The rows come from 4 hidden closed curves, with some noise, and rows from the same curve form a group. Each curve winds through 6 dimensions. The rows are also pushed far along 5 directions, which tell nothing about the answers.
Some rows, each with its group after it:
[ -5  -4   1 -13   2   4   9   2  -6   4   0   1   2  -5]
K_681
[-10  -3   7   1 -15  15   3 -21  -1  -3   4  -6  -3 -17]
K_693
[  5   1  12  -6  10   1  16   1   1  -3  -1 -11  -1   8]
K_681
[-12  -3   5  -6  -8  11  -2  -2 -11  -1  -6  -6   1  -4]
K_681
[  3   2   4 -15   7 -19  -4  12  -5  -5   0   5  -1  -6]
K_693
[-2 -3  0  5  1  2 -6  0 -2  2 -1  0  0 -8]
K_833
[-18  -8  -1  -2 -18  16  -7 -12 -15   4   7  -6   6 -24]
K_693
[-15   9  14 -10  -7   4  -5   3   6  -8  15  -4  -3  -4]
K_833
[  4  -1  -2  18   9   3  -2  -6  20  -6 -11  17 -10  21]
K_833
[ 11   1  11  -6  14  -5  18  -1   5  -3  10 -15  -2   3]
K_681
[ -3   3  -7   7  -8  -8 -13   4 -11   2  14  -7  13  -8]
K_833
[  6  -9 -23  16   6  -8 -19   6  -5  14 -10  13  10   5]
K_132
[  8   8   9  -5   3  -3  17 -12   8 -10   0  -6  -9   8]
K_693
[  1 -10  -7  22  -9  15   0  -9  -1   3   3  -4   3  -3]
K_681
[ 11   2   0   2   7   0   8   1  11  -4 -10  14  -6  13]
K_693
[ -4   4   5  -1   5  -2  -4 -10  11 -11  -8  15 -12   0]
K_833
[  5 -11  -1   7 -12  18  19  -6  -3   8   5 -14   5  -3]
K_693
[-1  9 11 -4 -3  6 10 -5  5 -9  5 -7 -5  4]
K_693
[  2  10  -1  10   0   4  -7 -15  17  -3  -1   9  -9   6]
K_833
[ -2  -5   5 -11   0  -1  11   5  -3  -1   4   3   5  -2]
K_693
[  0  -2   7  -7   6   7  17  -5   0   2   3 -11   0   2]
K_132
[-17  12   5   8   5  -5 -22  -2  -4 -10   7   0   6  -2]
K_132
[  7   1  -3   8   0  -5  -5   3   1   2   9   1   4 -11]
K_833
[ 6  0 -6 12 -3  0  2 -6 -3  2 -2  2  8  1]
K_693
[-10  10  -3  13  -1  -9 -16 -13   7  -9  13 -10  -2  17]
K_681
[  8 -12 -10  11   7  -5   5  -5  -4   1   0   1   1  -4]
K_833
[ -5   9   2   5   6 -17  -1   5  -1  -8  11  -5   9  16]
K_681
[ 0 -3  3 -2 12 -2  7  5 -5  2  5 -6  6  1]
K_132
[  0   0   4   6   8  -4  -3  11  -4   6   8 -11  11   1]
K_132
[ -9   6   8  -6  -1  -3  -3  -4  -3  -9  23  -6   4 -14]
K_833
[-10  11   6   7   9  -4 -13  -1  14  -9  14  -2  -2  16]
K_833
[ -5 -14  -7   3 -16  12   5  -1  -8   4  11  -7   4  -9]
K_833
[-1 -6 -6 -2 -9 -2 -3  6 -2 -1 -4 12  0 -1]
K_132
[-28  14  16   7 -25  14 -18 -17   8 -22  12  -2  -8  -9]
K_681
[  0   3  -9   2  -3   2 -10  -5   3   8 -12   8  -2   6]
K_132
[ -3  -3 -13  10 -15  11   1 -16  -7   2   4 -18  -2   7]
K_693
[-12  17   3   3   0  -9 -19  -8   2  -5   5  -8   1   8]
K_132
[ 12   7   3 -14   0   4  18  -1   1   4  -6 -12  -8   6]
K_132
[-1 -7 -5 -6 -9  3  3 10 -6  6 -9  8  2 -1]
K_132
[ -8 -22 -24  30 -10   7 -24  -3  -8   5  15  -8   5  -3]
K_132
[  3   1   5 -13   1  -6   8  14   2   0   1   5   1   5]
K_833
[-9  3  5  0 -4  3 -3  5 -4  2  3 -9  5  1]
K_132
[-14   1   3  23  12  -2 -15 -12   5 -15  15  -3   1  10]
K_833
[  1   9   7  -3  -4 -10   2   2  -4  -9  -3   3   3  -3]
K_833
[ 6  4 -1 -1 13 -7 -9  3 12  0 -8 16 -5  7]
K_681
[ -3  17   5   1  -4   7   1 -14  10  -9  -4  -9 -13  18]
K_132
[  6   3  -2  -5  10 -13   2   8  -4   6   1 -11   6  10]
K_681
[  0 -15   0   3  -8  19  18 -11 -10   4  -1 -16   0  -6]
K_681
[ -4  10   0  19   8  -9 -12  -9   9 -17   9   0  -2  18]
K_693
[ 12 -12  -1 -15   4  12  25   8  -5  16 -12   3   2  -7]
K_681
[ -5   9   4   4 -11  16   0 -22   6  -4  -4  -3  -8  -4]
K_132
[ -5   4   3  13   5   2  -4 -21  10  -9  15 -13  -7   6]
K_681
[ -7  -5   1  15   1  -3 -23   8 -11  -1  11 -13  10 -10]
K_681
[-12   0   1  -4 -18  26   4 -13   1  -1  -2  -2  -7  -4]
K_693
[ -9   3 -11  15   7 -14 -19   0  -3  -6   6   2   9  20]
K_693
[-14  10   6 -18 -22  12  -1  -6   0  -7  -6   0 -11   0]
K_693

New rows. What belongs after each?
[ -1   9  10  -1   7  -5   8 -10   7  -4   3   0   3   5]
K_132
[ -5   5   9  -4 -17   2  -2   0  -8  -7  12 -19  -3 -16]
K_693
[ -3  -3   3   9 -10   8   3  -1  -2  -1   6  -2   8  -4]
K_693
[-3 -1 -4 -3 -8 -1 -7  3  2  1 -6  7 -5 -3]
K_833
[ -4 -10   2   7 -10  14  -7  -1  -9   4   2 -12   1 -16]
K_681
[  2  -4  -2  22  21 -13  -5   0  -4  -6  13 -16  10  16]
K_681
[  2   0  11  -9  -6  18   3  -2   7   3 -16   1 -10  -4]
K_681
[-12   2  16 -15  -2   4  -1   8  -6  -8  -6   3  -1  -5]
K_681
[ 3 -5  1 13  3  0  6 -2  2 -2  6  1  6  0]
K_132
[ 1 -5  5  8  5 -5  0  9  2 -7  6  3  2 -2]
K_833
[ 7 -7 -3 10  8 -6 -1 -1 -2  4  2  2  8 -6]
K_693
[ 1 -6 -2 -6 -1 -3 12 10 -1  2  5  2  4  5]
K_681
[  4  -6   0  11   6   1 -10   6  -1   4  -2  -5   3  -1]
K_681
[-4 -7  0  1 -2  5 11 -7 -3 -1  8 -6  4  2]
K_693
[ -6  11  16 -17  -8  -3  -1  -1  -4 -11  -1  -7  -5  -7]
K_681
[  6  15   8  10  21  -8  -2 -17  25  -7 -10   9  -8  27]
K_693
[  4  -3  -3 -10   3  -7   1   0  -2   1  -6   3  -5  -1]
K_693
[ -6 -10   0  -1 -11   5  14   0  -8   1  18 -16   5  -6]
K_681
[ 6 -5 -3  3  5  1  6 -9  6 -2 -8 10 -9 -2]
K_833
[ 2 -1  0 13  6 -7 -3 -8  0 -6 13 -7  0 -9]
K_833
[  7   9  27 -33   3   4  27   1  11  -5   0  -6 -13  -8]
K_681
[-22  11  -5   8   1 -11 -37  -5   1 -15   7   7  -3   6]
K_132
[ 8 -9 -9 -3 -9  6 19  2 -6  9 -7  2  4  2]
K_681
[-13   5   1   2 -10 -10  -8   5 -11  -8  13  -6  11  -2]
K_681
[-4 -4  0 -3 -3 -9  3  2 -8 -6  4 -2  2 -3]
K_833
[ 12  -2  -2   3  14   9  19 -10   5   8 -18  -8  -3  27]
K_681
[-25  10  13  -8 -22  17 -11  -9  -1 -16   8  -1  -7 -11]
K_693
[  1 -17 -18  19  -6   8  10 -10  -4   7   9  -9   6   9]
K_681
[-13  -3   1  -1  -4   9  -3  -9  -5  -4   3   1   1  -5]
K_833
[ 13 -13 -12   7  -1  -9   2  15  -4  10  -5   3   4  -2]
K_833
[  0  -5  -6  -2  -2  15   7 -17   8   3   2   7  -7  -3]
K_833
[ -3   3   5 -13   7   4  -6  -3  17   0 -13  25 -11   2]
K_132
[ -2  12  -2   4  -9   4  -5 -13   8  -1   1   1  -3   5]
K_833
[ -1  -5  -9  11   0  -8 -12  -4  -9  -3   2  -4   5   2]
K_681
[ 2 -7 -4 12  7 -1 -5  3 -4  6  7 -8  6 -7]
K_833
[13  2  6 -9 13 -7  9  4  7  2  1 -1 -3  0]
K_681
[ -6   7   1   9   8  -6  -7 -13   6  -4   1   7   4  10]
K_132
[-28   9  -3   9  -9  14 -27 -15   3  -8   2   6  -3   7]
K_693
[ 15   0   1   3  19 -10  11   0   3   8  -2  -3   8   6]
K_693
[-18  12   9 -10   3   3  -5 -10   7  -9  -1   5  -7   8]
K_681
[-12   0   9 -15 -13  24   8 -11  -2  -1 -18   0 -10  -1]
K_681
[ -6   4   3   3   9 -17  -9   9 -19  -1  16 -28  16   3]
K_681
[ -4  -7  11 -14  -3   6   5   7  -2  -5   0   6  -5 -14]
K_681
[10 -3  6 -1  4  4  3  7 -2  6 -7 -9  0 -4]
K_681
[ -9  -8  -3 -11 -17  10   5   5  -1   0  -8  18  -3  -4]
K_681
[ -4  -6 -12  16  10   2 -20  -7   4   0  -1   5  -5   5]
K_693
[  2  11  -1  11  15 -13 -13  -7  -2  -4  12 -21   2   7]
K_693
[-7  5 -2 -2 -7  3 -1 -7 -5  1  4 -5  4  0]
K_833
[ 6 -7 -9  6 -9  3  1 -2  5  4  1  4 -3  1]
K_681
[ 10   1 -21  32   4  -4  -7 -16   2   8  11 -13  10  17]
K_833
[ -3  -7  -5  22   8   6  -3 -16   4  -6   4  -7  -1  14]
K_681
[-15   1   3  -7  -1   2  -3  -4  -6  -3   7  -3   1  -5]
K_681
[ -1  -4   0  -2 -14   5   0  11 -13  -1   4  -7   2 -14]
K_132
[  3   4  14   7  16 -10   9   2   5 -10  16 -15   3   6]
K_833
[  7  10   2   4  17 -12  -4  -3  -1  -1  11 -22   1   6]
K_693
[  4 -17 -12  -2   1   0   6  15  -1   9  -4  16   4   3]
K_681
[  2 -11   1  -6   4  -5   9  12  -7   2   4   5  10  -4]
K_693
[ -9  -2  -4  -1   0   2 -11  -3  -2   1   1  -7  -4   4]
K_693
[  9  12  10   3  26 -14 -14  14  15  -2 -12   9  -2  21]
K_681
[  3   3  -8  -1 -12  10   0  -7   5   7  -9  11  -3   0]
K_833
[ 3  9  3 -5  1 -7  2 -1  8 -1 -2 -4 -7  9]
K_833
[ -1 -10   1  -6  -2 -14   4  11 -20  -4  12  -8   9 -20]
K_833
[  5 -20 -14  -9 -10  23  11  -6  -1  13  -7  19  -5 -20]
K_833
[  8  -3 -17  16   1  -1 -15   0   7   7  -6  19   2   3]
K_833
[ -2  -3   7  -7  -1  -5   5  -1  -5  -8   5  -1  -3 -17]
K_833
